The groups are shells around one centre, one inside the other: the same stretched ball of 5 dimensions in 8 sizes.
Some rows, each with its group after it:
-326  32  -172  25  -93  -99  678  -39
q134
-20  216  -307  24  169  349  -50  136
q882
-432  140  -223  19  -55  -30  625  19
q134
60  22  37  31  185  86  -82  -35
q802
-130  -56  165  -37  -46  -208  128  -27
q859
169  44  67  76  258  197  -344  -78
q532
-71  59  181  79  5  10  -370  -115
q416
330  -237  195  -88  -148  -171  -242  17
q684
-344  106  -53  -21  -211  -104  170  57
q859
404  -237  419  -56  12  -163  -600  -57
q684
-99  101  -189  -17  -57  99  92  106
q802
251  86  -151  101  292  373  -255  -37
q882
216  -275  204  -109  -200  -297  39  5
q684
619  -268  213  -164  113  -47  -452  142
q416
349  -261  369  -130  -27  -248  -364  32
q802
-240  64  -28  -45  -203  -104  90  81
q134
-230  311  -232  145  220  367  -75  -29
q532
742  -432  448  -195  -14  -251  -608  78
q882
136  -145  218  -1  55  -133  -64  -100
q632
60  -201  31  -90  -127  -242  413  18
q684
302  -22  -113  46  233  244  -93  -21
q416
-428  337  -371  134  101  301  317  -6
q632
-436  36  -106  -13  -260  -218  615  -5
q532
354  -76  210  22  60  88  -685  -48
q684
449  -250  343  -129  56  -159  -466  56
q632
-274  38  92  -15  -114  -165  122  -10
q859
-391  302  -351  106  8  257  251  22
q802
176  140  -153  97  164  373  -417  -4
q416
-41  -75  -80  -57  44  -101  509  38
q859
357  -224  258  2  55  -94  -265  -122
q416
-500  266  -234  174  114  161  476  -145
q882
101  -153  341  -74  -268  -267  -452  -5
q882
130  105  -210  41  74  287  -190  62
q532
-20  -171  307  -35  -223  -325  -79  -94
q532
131  -217  130  -73  -158  -243  150  -17
q134
-416  300  -443  94  57  266  503  43
q859
491  -216  177  -49  107  -1  -356  -7
q134
252  -193  112  -128  55  -145  77  86
q632
156  -93  266  -3  13  -84  -391  -65
q802
-100  28  -69  86  -44  36  147  -109
q632

New rows. What belongs after each?
-452  312  -458  150  -32  283  463  -27
q416
-159  11  -40  112  22  -7  321  -178
q416
366  -19  106  15  271  206  -539  4
q532
-132  16  -286  1  -7  31  643  29
q882
347  -268  210  -146  92  -204  36  67
q532
-398  302  -182  140  -79  208  -86  -48
q532
26  1  -106  46  -91  69  27  -36
q416
-7  -100  265  -33  -197  -227  -255  -43
q134
-288  58  -158  -17  18  -63  604  32
q684
285  -94  14  -50  -46  42  -262  68
q859
87  -189  120  -76  -176  -237  135  0
q802
-159  53  -303  20  -30  67  574  25
q416
-44  -55  224  27  -201  -156  -282  -102
q416
246  5  28  15  47  159  -472  23
q802
475  -356  460  -105  30  -284  -370  -57
q416
585  -280  399  -152  70  -139  -687  87
q532
526  -450  485  -161  -92  -403  -286  -24
q882
-40  13  78  33  110  -2  -6  -64
q802
-333  49  -113  104  -123  -68  508  -153
q882
-281  187  -43  128  53  121  -20  -111
q134
55  -129  260  -60  -198  -230  -257  -10
q802
-367  102  -239  99  -43  16  659  -104
q684
193  -147  84  -54  121  -78  126  1
q802
-158  28  87  32  -176  -89  -109  -58
q802
445  -160  228  -66  28  -1  -611  41
q802
-212  -91  60  -54  -275  -293  356  -10
q859
249  -124  198  -145  -87  -123  -415  153
q684
240  -224  132  -25  -63  -150  47  -78
q416
115  52  -93  35  252  201  -11  6
q632
-264  173  -391  67  10  187  529  26
q684
-13  110  -191  137  72  251  6  -105
q882
366  -252  242  -180  -104  -222  -276  139
q134
-198  239  -244  139  4  289  -72  -44
q859
-116  208  -83  107  -42  233  -408  -26
q416
675  -324  277  -173  78  -105  -496  126
q416
288  -112  234  -81  -95  -66  -603  72
q134
112  -181  290  -25  -73  -232  -125  -97
q632
484  -189  156  -84  83  9  -412  63
q802
92  -16  -74  84  112  120  90  -110
q684
362  -205  93  -122  29  -86  -74  97
q802
51  -198  215  -53  -210  -290  45  -57
q134
193  -210  223  -154  -168  -266  -139  104
q802
-213  111  -116  47  139  68  322  -27
q134
40  66  153  12  55  65  -502  8
q532
-134  72  -110  -24  69  31  245  70
q802
-415  303  -261  113  -116  206  36  3
q532
133  55  -31  -43  122  144  -265  118
q134
146  49  -28  -44  68  138  -322  124
q632
-27  176  -282  89  249  333  122  8
q134
-268  147  -209  -15  -77  50  265  104
q632
-498  200  -275  70  -86  35  590  -18
q802
